The rows are grouped in 4 different ways at once. Each group adds its own fixed numbers to the row, and there is some noise. The rows also spread widely along 11 directions, which tell nothing about the answers.
Some rows, each with its group in each grouping after it:
[ 24.7  -1.4   0.1  -8.2   9.2  -1.4   8.9  18.1  -0.2  20.1   8.7  16.5
 -16.6  21.5 -18.4   4.8  35.6  -0.7   3.6  -3.3  -5.4   0.3   7.1  -5.1
   1.9  12.9  17.6] -> G (3) fegus z164
[ 10.8  12.8 -18.5 -31.0   7.5  16.3   9.0  -6.4 -22.2 -13.7  -5.5 -14.1
  -8.3 -12.3   3.9   3.1  10.8  -3.5 -15.0  -7.7  14.4 -33.7 -17.4 -10.0
   9.8   5.6  23.8] -> K (3) pode z597
[  1.0 -20.1 -13.0  26.8   0.7  11.3 -27.6  -8.7  -1.5 -13.5 -26.1   9.0
   1.4  19.3   4.2  -5.7 -18.9   6.0 -25.2  10.8  13.2  24.3  11.1   8.2
  -9.1   1.8 -26.2] -> K (2) Zonil z450
[  3.7  16.2  13.4   4.1  -1.5 -10.0  16.2  17.2  12.7  10.2  33.3  17.7
  20.5   8.9   9.2   3.9  26.2 -12.5  27.8   3.5 -25.9 -13.9   8.4  16.5
  28.9   0.9  30.0] -> N (2) dev z164
[-19.6 -16.7  11.9  -9.4 -39.9 -17.3  10.8  20.0   6.0  19.2   2.3  18.1
   7.6  18.5  -3.2 -14.6  10.5 -19.7  18.9  36.2  -8.9 -11.6  40.6  17.1
  31.4 -35.4  33.0] -> G (1) Zonil z636
[ -3.5 -25.8  -9.8  32.0 -52.2 -16.3 -29.7  11.0   8.5 -20.7 -21.5  21.6
 -19.8  28.7  12.8   0.5 -23.4  -6.9  -5.9   6.2  -8.1  33.6  26.0  -2.7
   0.6  -4.9 -45.3] -> X (0) dev z636
[  4.3  15.0   2.8   7.7 -19.2 -14.6 -13.7  18.5   0.7 -10.1  27.3  29.5
   1.9  19.4  -9.7 -11.1  34.6 -11.9  16.0   8.1 -20.5  20.8   2.6   6.9
  13.4   0.0  15.7] -> X (0) gevi z81
[ 15.6  13.3  13.9 -12.4  12.3   5.5   7.1   6.0 -10.7   0.9  11.6  12.5
  -1.1  15.7  10.6   5.8  26.0  10.6  -5.7  -7.1   7.2 -34.0  22.7  19.3
  34.3   1.6  13.8] -> N (4) fegus z597
[ 11.4  24.8  -8.7 -43.9  11.1   2.8  24.4   9.0 -28.0  -8.2   4.7  -7.7
 -17.4  -9.3   9.7  13.2   3.9  29.1 -17.1 -23.8 -10.7 -48.1 -22.8   6.7
  -1.0   0.0  27.9] -> X (1) vamin z81
[-29.7 -33.0 -30.2  17.2  11.3  -8.1  18.2   0.4  31.4  -8.7 -34.0   4.7
 -33.8  43.2   6.8  20.5  -9.0   7.3   0.2   1.1   5.6  16.8 -19.4 -39.4
  -5.4  -1.1 -77.1] -> K (4) vamin z450
[ 16.8  -1.6 -25.4 -14.8  40.8  33.8  11.3 -12.4  -0.9 -17.4   4.6  18.5
  -0.6  22.1 -27.6  -3.3  36.2  -1.8  -9.6  -3.9  21.0  -9.7  -6.0 -19.3
  30.6  29.9  12.5] -> X (2) pode z81
[ -8.2  20.8 -11.0   4.0  -9.9  -0.2 -12.2   4.5  -1.7 -32.5  11.7  -8.4
  10.8  -4.5  11.8 -10.0 -28.7   2.7 -11.7  10.1   4.1   6.0 -17.8   7.3
   6.3   8.1  -2.7] -> K (0) gevi z450
[ 10.7 -21.0 -19.5  43.8  -9.0  15.7  -1.0  31.8  22.2  12.0  -3.6   4.1
  16.7   8.6   4.9   1.3 -24.7  -5.3  -3.8  25.3  -6.5  14.2  15.9  -5.6
   6.6   5.4   6.4] -> G (2) dev z450
[ 42.7 -22.7 -14.9  12.9 -32.8  -3.5 -28.6  14.6 -24.7  10.4 -22.4  53.0
 -48.3  44.9 -21.3   0.1  57.1  -9.3 -15.8 -25.0  -7.0  31.1  35.9  15.9
 -26.2  -3.9  -1.4] -> K (0) fegus z597
[  9.0 -36.1 -46.2   5.4 -39.4  52.0   3.6 -13.2 -10.1 -11.2 -49.3  15.5
  -6.1  -0.8  14.2  -7.6 -12.9 -24.0 -16.4   4.8  35.2 -13.8  44.7  -0.7
  13.0 -38.8  40.7] -> N (2) gevi z164
[ 39.3  -8.3 -36.1  -4.7  -1.2   5.0  -6.7  16.4 -38.0  -5.9 -23.3  11.9
 -45.6  20.4 -17.7   7.1  -5.7  31.9 -48.1 -33.0   1.6   6.4  -1.6   3.9
 -40.0  27.0   1.2] -> G (2) vamin z81
[-17.8 -33.8 -17.5 -24.9  31.7   8.6  35.1  -9.9  -1.1  25.2 -42.2   3.5
 -28.0  23.2  -8.3  14.3  25.0   9.2   2.4  -5.3  35.1  -3.0  -9.6 -14.5
 -10.3 -23.5 -24.9] -> K (0) pode z164
[-15.5   7.9  14.2   9.3  -5.8 -13.5  -5.1   2.6  18.1 -11.7  13.4  -4.2
   7.4   2.9  19.4   7.2 -15.5  -5.2  24.9   3.9  -1.4   2.3  -1.5  -3.9
  14.6  -0.4 -39.1] -> K (0) gevi z597
[ 44.0  -0.8 -25.2  27.3   6.5  24.6 -20.6   7.6 -26.4  10.9 -25.3  -8.9
  10.4 -11.0 -21.7 -18.2  -9.9   5.8 -42.8   9.5   2.4  34.2   0.8   3.8
 -33.4  12.3  19.8] -> N (3) vamin z81
[ 33.8  39.4   1.8  -1.6   0.0   3.2 -16.8  10.7 -39.7  -4.5  -0.5 -18.6
  -0.9 -31.2  23.5  -1.7 -13.1  31.6 -34.9 -25.9 -13.0  -7.1 -32.8  39.0
 -43.0   3.7  32.5] -> K (0) dev z450
[ 21.4  -9.9 -14.2  18.1  36.2  -3.5  15.1  23.2  -3.7  56.8  -5.2  -8.2
  -0.6 -12.0 -28.1  -2.0  -3.7  32.0  -8.2  -5.4  -6.2  31.5 -26.2  -3.8
 -40.0  16.5   6.6] -> X (0) Zonil z450
[ 14.4 -25.3   1.6  -3.9  -9.4  24.8   0.2 -37.0  -2.6   8.6 -32.5  25.9
   2.9   6.3   5.3 -14.7  48.6 -37.3  16.7  -4.8  23.6   6.1  32.1  -6.2
  11.3 -35.2   5.1] -> N (0) dev z597
[ 11.8 -21.1 -18.4  42.1   8.5  15.6  11.6  17.1  12.3  35.5 -26.4 -13.3
  -0.2 -12.6   4.5   9.0 -35.7  21.3  -1.7 -12.3  -2.9  13.9  -5.5  -9.7
 -31.0   8.7 -21.8] -> N (2) Zonil z636
[ -7.8   7.5   6.7 -11.3  39.4   9.4  15.8 -24.8  10.6 -15.4  13.6  -7.5
  13.9  -0.5  -7.0  -6.0 -10.2   5.6   1.2  10.3  19.0 -15.3 -13.1 -14.9
  24.8  30.3 -18.8] -> G (2) fegus z597
[-23.2 -10.9  -6.1 -13.4 -14.0 -12.0  23.6 -42.4  15.2 -25.0  -6.4  -0.6
  -4.9  -1.9   2.6  -9.7   2.2 -26.9  39.8  -6.7   7.1  10.9 -23.7 -31.2
  -0.7  -4.9 -37.8] -> N (2) gevi z636
[ -0.7 -13.5 -11.5 -25.7  30.5  -8.8  31.9  17.7 -14.6  28.2 -15.2   1.7
 -31.6  21.7 -16.3  17.4   7.9  32.8 -13.1 -23.9  20.0  -9.3 -11.4  -0.9
 -15.1   8.8 -19.5] -> N (0) pode z164
[-20.4   4.3 -32.3  18.1  -2.8   7.1  -2.0 -22.6   2.9 -34.1 -10.3  -2.9
  -4.3  -8.9   3.9 -13.3 -32.7   4.1 -17.6  -2.1  -5.9   1.8 -40.1 -21.9
   3.4  23.7 -11.7] -> X (2) Zonil z597
[ 14.9  -9.5  -7.1  -6.3   7.3  10.0  22.1  -4.8   6.3  12.4 -16.4   6.2
 -12.5  -2.2   2.0  10.9   3.4   0.3  10.1 -16.9  -0.6  -1.4   0.7 -17.3
  -6.6  -2.6 -14.2] -> N (1) dev z164
[ -4.2  -5.8  -5.6 -17.0  19.0  -5.1  36.9  15.2  27.4  15.5   3.0 -14.4
 -16.8  -2.7  13.0  31.9 -10.8  15.6  23.1 -14.1  -1.2 -23.3  -8.1 -24.7
  15.7  13.4 -23.2] -> K (4) dev z164
[  9.5  -1.1  -6.6   0.7  -8.3  -5.1   0.6  14.3 -11.8  18.4 -19.1 -10.4
 -24.8 -12.6  12.6  10.7 -28.3  30.9 -14.6 -29.4  -1.4 -11.2 -12.0   5.3
 -33.5   7.5 -14.7] -> G (0) Zonil z597
[ -5.2  -0.9 -31.1  13.0   3.5  24.6  -2.6 -30.6  -5.2 -15.5 -32.7  12.2
   2.3   2.0 -21.9 -38.6  21.3 -12.6 -26.3  28.4  20.7  28.6 -26.6  -2.7
   0.5  -7.0  26.0] -> K (0) fegus z636
[-21.1  -7.3   0.9  20.3 -12.8 -12.0   9.9  20.0  18.1   9.2   1.2   6.0
  11.8  10.0  10.6  -0.8  -7.7  -0.6   8.9  25.8  -5.9  -0.4   9.4   2.8
  27.4 -16.5   3.6] -> X (0) dev z636
[ -3.1 -48.7  13.2   9.6  16.1  21.3   9.0 -30.7  32.9  20.3 -34.7   7.2
  -7.7  17.8  21.4  23.3   2.0 -10.0  37.4 -12.7  27.3  -4.3  29.6 -30.7
   1.5 -12.2 -75.5] -> G (2) Zonil z597
[ 23.6   4.3  14.5   4.0 -15.6  13.4  -1.0  19.2   8.2   3.1   3.3  -3.0
   0.1  -8.9  39.7  22.0 -10.7   6.3   9.2 -32.7  -2.9 -26.6  18.3  15.1
  -3.8  -0.7 -14.6] -> N (0) fegus z450

New rows, each followed by its group in each grouping:
[  2.1  -7.2  -4.7   3.0  11.2  12.2   8.8  15.5   1.3  21.4  -8.2 -23.2
  15.8 -21.3  -3.3  -2.7 -60.1  23.0 -18.0  20.4  12.7 -12.7  13.9  -2.1
   8.3   9.8   0.8] -> G (1) Zonil z597
[-16.8   5.8  -9.5  56.2  -6.2 -11.6 -28.8  12.9  18.0 -22.8   6.4  16.0
  15.1  43.4  -2.7  -7.7   5.8  -7.0  -6.6  36.8 -17.9  44.3 -13.5 -10.3
   7.7  -4.6 -18.8] -> X (3) gevi z450
[  8.2 -30.7  10.6  -6.2  30.1  -3.4  43.7  -1.4  38.6  32.4  13.4   6.0
   1.4   9.8 -21.0  14.3  14.6  -9.8  49.9  -4.1  11.0   0.7  13.1 -31.4
  15.7  25.5 -45.4] -> N (2) fegus z636
[  6.8  44.3  -9.4  12.6 -40.2  11.4 -22.9  14.8  -2.5 -45.3  18.8  29.0
  -4.8  19.4  23.6  -2.5  29.2  -8.9  -0.4  -5.9 -32.6 -19.6 -11.9  13.9
  18.4  -9.3  39.9] -> G (1) gevi z81
[ 35.7 -11.5 -15.3  -2.4  15.8  41.1  11.3  -6.4   6.2   6.4 -12.3  17.8
  -1.8   1.0   0.4   4.8  36.2  -6.4   5.0 -10.7  12.3 -12.9  13.0 -11.0
   9.0   4.8  26.9] -> G (2) dev z81
[-31.2   1.6 -31.1  36.2   9.1 -18.5  -7.7  -3.6  17.5 -43.9 -17.6   9.6
 -32.5  48.2   3.3  10.7 -19.3  27.3 -23.7  -0.8 -13.6  40.5 -60.6 -27.1
 -28.8  11.1 -84.2] -> K (1) gevi z450
[  4.6 -20.3 -30.9 -13.5  -2.5  29.4  -0.6  15.8 -29.0   6.1 -40.2  -6.0
 -11.6   5.8  -4.8  -3.6 -20.8  21.9 -47.7  11.5  41.6 -14.8  21.9  17.9
  -5.4 -16.2  26.4] -> G (0) pode z81
[-19.2 -16.7 -37.8 -10.8 -12.5 -17.8  35.3  -5.6 -11.6   3.6 -12.6  -1.9
 -12.5  -8.9 -20.2 -14.9 -13.9  -4.7  -8.6   5.0  -6.7   8.8 -28.7 -13.1
 -17.1  -0.4  27.0] -> N (2) dev z164
[  5.2 -12.8   6.7  -9.2   4.7 -22.2  22.6  11.1   0.3  22.6  17.2   9.4
  -3.2   7.9 -12.5   5.0  13.4  -1.5  18.9   1.9  -9.1  -4.1   8.3  -3.8
   4.1   5.8   0.7] -> G (2) dev z597
[ 32.9  26.5  -1.4   3.1  39.3  53.1 -20.7   4.7 -21.8  -7.1 -10.8   0.1
  19.9   3.1   4.1  -6.6  10.0  26.2 -42.4   3.3  32.5 -21.7   8.7  26.8
  18.4  12.9  32.9] -> G (0) pode z81
[ 13.3  30.0  25.6 -15.2  17.0  -7.3 -12.6  -7.4   1.7 -20.7  25.1  -1.5
  15.1  -4.0   0.2  -3.4 -17.7   1.8   6.4  -6.7  -1.1   3.1   5.1  -1.1
  28.3  33.8 -26.2] -> X (0) vamin z164
[ 12.9  -6.7  14.5   1.8  32.8   4.5  12.9 -17.6   4.1  26.8 -20.2   9.1
  -1.9   6.3  10.3   6.6  56.8  -4.0  23.3 -12.9   3.0  15.2 -22.6   0.4
 -25.5 -27.0 -12.5] -> K (0) dev z450
[ -1.6  -9.3  -7.6  -6.2   3.6 -20.3  -5.9   3.3  -6.0 -22.7  -1.4  25.9
 -28.4  39.9  -8.1   9.6   5.9  11.1 -15.3  -3.3   0.3  11.0   4.1   3.4
   6.6  20.4 -28.7] -> K (2) dev z164
[-15.5  30.7   4.3 -13.2 -10.2  -0.5   7.1  -2.3   8.2 -30.5  19.8 -12.8
  15.5 -13.8  22.3  -1.6  -1.3  -2.7   4.0  12.3  -9.5 -30.0 -18.4   9.6
  31.6   0.7  19.1] -> K (4) fegus z81
[ 11.5  21.5 -17.5 -21.5  -5.5   2.3  26.8  20.0 -28.3  30.0  -0.7   3.4
  -3.2 -18.4 -16.7 -19.3  21.0  -1.2  -9.4   2.5 -10.4 -16.4 -15.1  17.0
  -6.8 -13.1  91.8] -> G (0) vamin z164
[ 28.8  15.6 -28.4  -0.9  17.6   9.0   8.8  16.9  -6.1   0.3  12.9  -5.6
   2.5 -17.2 -29.2  -7.9 -39.3  22.5 -31.7  -4.0  -5.8  11.2 -11.1 -10.3
   2.7  52.0  15.3] -> N (1) dev z164
[-33.3  25.0  12.0  34.1  -6.7 -14.8 -15.7 -12.6  -6.2 -16.4   4.0 -19.8
  40.4 -15.5  26.7 -22.4 -47.7  13.2 -19.9  28.0 -14.8   2.0 -30.9  26.8
   0.7  -5.0  -3.2] -> N (2) Zonil z597
[  9.5 -15.0  -5.0  13.7  12.2  15.6   5.4 -12.3  12.8  -8.2  -4.5  11.3
   8.2  18.8   5.3   4.3   5.1  -8.2  11.1  -0.4  17.2   8.9   8.2  -9.8
   6.4  -3.1 -25.8] -> N (2) gevi z450
[ -4.5 -36.0 -11.5  -2.2 -25.6   9.6  17.3  -3.5  21.3  22.5 -19.2  15.6
  10.1   1.4 -27.6 -20.5   1.0 -51.0  29.4  38.5   1.3  24.1  39.6 -28.8
  19.1 -25.5  14.0] -> G (1) vamin z164
[-11.0  -2.6  19.4 -18.9  14.5  -2.3  12.0   7.1 -24.6  27.7 -16.1 -14.1
  12.3  -3.3  14.8  -0.7 -12.6  32.4 -22.2  17.1  12.2 -25.5   5.5  35.6
  -9.6 -38.5  22.2] -> G (1) Zonil z450
[  0.8  -5.8  30.5 -22.5   8.1 -28.1  19.2  26.2  29.8  17.5  45.4  -0.8
  12.2   9.5 -20.4  16.5 -21.4 -10.0  44.3  10.5 -10.6  -2.7  33.6 -22.4
  42.2  28.6 -43.5] -> X (1) pode z164
[-25.0   5.8   4.1  -9.5   4.8 -41.0  11.2  18.2  -0.6   6.1  14.8  33.0
 -22.3  45.6 -19.2   2.9  30.7  16.5  -0.2   5.5 -27.2   6.2 -13.8   6.4
  11.6  -1.2  -1.0] -> X (1) Zonil z164
[  1.6 -12.1  -8.1  -2.0  19.3  38.6   4.2 -39.7  -8.5   3.2 -33.9 -19.3
  19.2 -35.7  15.4 -10.9 -19.8  -2.5  -9.4   3.8  28.9 -15.2  -5.3  -0.9
  -4.1 -11.5   7.5] -> K (2) Zonil z597
[ 10.6   9.9 -23.8  21.4  13.0  23.6 -14.9   5.6   0.1  -4.5  -3.3   4.0
  13.6   4.6 -29.3 -29.0 -26.0  10.7 -34.0  29.1  10.8  21.8   8.1  -5.0
  29.7  37.3  28.3] -> G (4) Zonil z164
[-20.9 -39.6 -46.5   1.5  13.7  22.0  24.8 -30.8  20.1 -20.0 -30.5   3.3
 -13.8  11.0 -21.4  -8.2 -25.6 -12.3  -2.1  14.3  38.1  14.6  -6.5 -51.3
  10.9  10.6 -30.9] -> G (2) gevi z597
[-15.7  -5.4  38.1 -42.8  21.6 -17.5  14.5 -33.5 -21.9  10.7  -7.2 -14.1
  10.1  -1.6  -2.1  -3.3  11.2  -0.9  18.7   6.4  22.9 -11.7  -1.5  13.6
  -7.7 -26.1 -12.9] -> G (2) pode z164
[ 14.5  -1.6  63.5 -28.3  22.2 -24.6  24.8   3.5   1.9  55.5   4.5 -27.0
   8.2 -12.7  26.0  27.0   7.3  12.5  54.8 -15.3   3.2 -26.6  23.0   7.8
  -6.0 -25.7 -32.7] -> G (4) vamin z636
[ 35.2 -10.3  22.5 -39.2  30.0   1.2  28.7 -14.6 -16.7  36.2 -13.6 -34.6
  -2.5 -32.6  12.4  21.2  -2.6   7.9  18.8 -36.6  16.1 -19.1  -3.3 -11.0
 -40.3  -6.1 -28.9] -> N (3) vamin z450
[-13.6 -38.4  31.1 -46.2 -16.8 -23.4  32.2 -27.8   7.1  24.0  -9.4 -35.1
  13.1 -37.5  10.5  -0.5 -44.9 -17.3  40.8  -0.4  29.1  -1.8  17.7  -9.1
 -20.4 -20.3 -51.3] -> N (0) fegus z450
[-10.3 -35.0 -18.2  31.3 -18.0   8.7 -15.6   4.4  16.2  -8.6 -32.3  23.7
  -1.3  34.6   6.7  -6.4   1.3 -13.7 -12.9  27.7  12.9  28.1  25.9  -0.5
  11.0 -19.8 -22.3] -> K (0) dev z450
[ 22.5  -3.6  21.1 -12.3   3.9  10.6   8.8 -35.0  11.0   2.5   0.4 -17.8
  16.2 -37.3  -2.0 -11.0 -11.6 -21.1  33.9  -5.7  11.1   4.1  -1.4 -19.3
  -8.3  14.7 -16.8] -> G (2) fegus z636
[-49.4  25.8   5.0  18.0 -15.1 -36.6   0.2   2.7  -7.7 -18.5   0.3   7.5
 -10.3  23.0  31.5   2.0  19.3  17.2   5.0   2.3 -28.2  -2.5 -47.0  15.8
 -10.3 -40.9  -5.6] -> X (0) gevi z597
[ -9.5  -7.8   3.8 -39.1   1.5  19.4  10.7 -38.8  14.0 -45.1  -1.4  13.1
   3.1  11.4   3.0  -6.2  -0.5 -15.4   2.2   5.1  30.1 -22.6  20.6 -14.9
  46.3  12.0 -32.6] -> N (1) fegus z81
[-14.2 -15.5 -25.7  26.1 -16.0  16.3 -13.7  -9.2  -6.5  -2.0 -42.0   5.3
   3.3   4.3   1.8 -21.3 -10.7   7.1 -30.6  13.4  14.0  23.3  -8.3  11.5
 -18.9 -16.8   3.8] -> N (0) Zonil z81
[-20.2  31.1  30.8 -37.8   7.7 -27.9  10.9 -14.0 -28.3   4.6   5.4 -34.2
   7.2 -37.8  22.7  -6.2 -25.8  36.8  -3.5  -9.2   1.0 -27.5 -39.5  26.8
 -15.5 -11.0   8.7] -> X (0) Zonil z636
[  0.4  14.3  14.3  15.8  -0.9 -28.2  -9.6  32.1  -8.9   6.5  46.9   4.5
  36.0   7.5 -24.3 -22.8 -13.5   2.7 -11.9  43.4 -25.9  19.8   9.5  28.0
  18.2  18.5  36.0] -> X (2) fegus z450
[ 57.8  18.4  15.3   9.0  34.8  15.4 -28.5 -17.2 -31.7  13.8 -19.7 -23.1
   0.0 -20.4   1.5   7.8  10.3  23.7 -18.7 -29.4  -5.6  23.5 -23.3   0.5
 -57.7   7.6 -19.3] -> X (3) vamin z81
[-35.2  30.6   1.8  -7.4   9.0  -9.8 -10.5  -8.9 -33.8 -35.4   4.2  -2.4
  18.8  21.9  12.3 -18.3   5.9  18.2 -42.7  42.1  13.5 -21.3 -12.9  30.5
  32.6 -27.3  41.8] -> X (3) gevi z597
[  6.7 -12.0 -11.9 -31.9   4.0  -4.4  20.2   0.1 -28.7  12.3 -21.9  -5.6
 -29.1   5.5 -12.0   1.6   5.8  14.5 -14.7 -18.0   7.7  -7.1 -20.3  -5.1
 -40.1 -13.8   1.3] -> G (1) pode z450
[-39.2  -4.2  -6.1  14.6 -29.1 -28.6  -5.1  -7.3  11.9 -28.2  -3.8   1.5
  11.7  20.8  -1.0 -17.4 -13.0 -24.7   1.4  36.6 -16.0  26.3 -19.5 -10.8
   7.5  -7.6 -29.9] -> N (3) vamin z81
[ 55.1 -19.0  18.2  12.2 -10.2  17.3   7.3  36.6   7.2  75.0   7.1 -20.1
  27.0 -44.9  -2.1  11.1 -13.6 -14.8  42.9 -14.6  -6.3   8.6  40.7   2.9
 -19.4  -4.5   6.4] -> N (0) pode z81
[ -8.6 -12.3  -2.4  -9.0  15.0 -30.5  35.2  -2.4  20.0  21.2  19.2 -10.5
   1.3 -14.5 -36.1  -1.8   6.5  -8.5  34.0   7.7 -17.7  30.1 -38.7 -25.4
 -25.7  22.9 -22.2] -> K (2) fegus z81
[  3.2  -9.2 -15.9  10.7 -16.7 -13.7  13.4  47.6  -1.0  17.1  11.2 -15.2
  -6.7  -4.5  -2.9  17.3 -59.3  25.1  -6.1   6.6  -8.0  -5.1  10.0   4.3
 -10.5   9.9   4.8] -> G (2) gevi z164
[  1.1 -16.7  14.0  10.2 -20.5 -16.1  13.6  18.3  28.8  37.5  15.6 -23.5
  27.0 -33.6   1.9  -3.6 -52.3 -13.5  40.1   5.1  -8.6  16.9  15.2 -10.3
  -5.7  10.6 -28.3] -> N (0) Zonil z450
[ -2.1 -22.8 -11.8  32.3  25.8  18.3 -16.4  -8.9 -11.3  17.8 -51.6  16.4
  -1.5  28.2  -0.6  -1.3  10.1  19.5 -32.4  14.5  18.9  28.4   3.1  20.3
 -19.6 -22.9  -6.9] -> K (2) Zonil z164
[  8.7   0.5 -30.5  54.0 -24.6  30.1 -32.2  -4.6  34.4 -39.1 -16.4  40.3
  -2.1  36.1  -8.9 -25.1  10.4 -27.0  -9.0  18.0   0.0  39.4   5.8 -22.5
  26.7  26.1 -16.0] -> G (0) fegus z636
[  6.5  42.7  26.5 -26.3   5.5 -17.3  16.3   3.5 -15.4   1.7  35.9   4.8
  15.9  -1.9  -3.9 -13.5  39.3  -6.2  21.5  -4.3 -23.9 -24.3 -20.9  16.1
  17.3  -0.5  33.9] -> N (1) pode z636
[  3.1  16.2  -5.5   8.6   4.4   0.3   6.0   3.7 -11.4  -3.0 -10.1  11.6
 -24.5  12.6  20.7   8.6  29.7  21.5 -11.1 -31.2 -11.6 -18.4 -30.8  15.4
 -16.7  -5.2  -1.9] -> N (0) fegus z597
[-20.4 -24.9   7.7  36.7  -1.4 -14.4  -3.4 -16.4  55.2  -1.4  -1.3  19.1
   8.3  33.4 -13.5  -5.7  15.4 -37.9  42.2  28.0 -18.8  57.7  -8.2 -36.3
   0.3  -1.6 -76.4] -> K (1) fegus z450
[ 24.7  41.0  15.4 -12.2  -5.2  25.3  -8.9   6.1 -13.4 -12.7  11.6   2.1
  16.1 -12.7  23.0  -0.4  -3.1  -1.4  -7.1  -2.9 -11.8 -37.0  15.6  20.1
  29.3  -1.4  43.6] -> G (1) vamin z164
[-10.6   6.4   9.7  20.2 -15.8   5.5 -21.1   2.6   3.2   7.2  -3.5  -0.2
  35.3 -12.3   8.7 -20.9  -1.7 -10.9   2.3  35.4  -1.6  14.8   6.8  29.3
  12.2 -20.7  25.8] -> K (0) Zonil z81
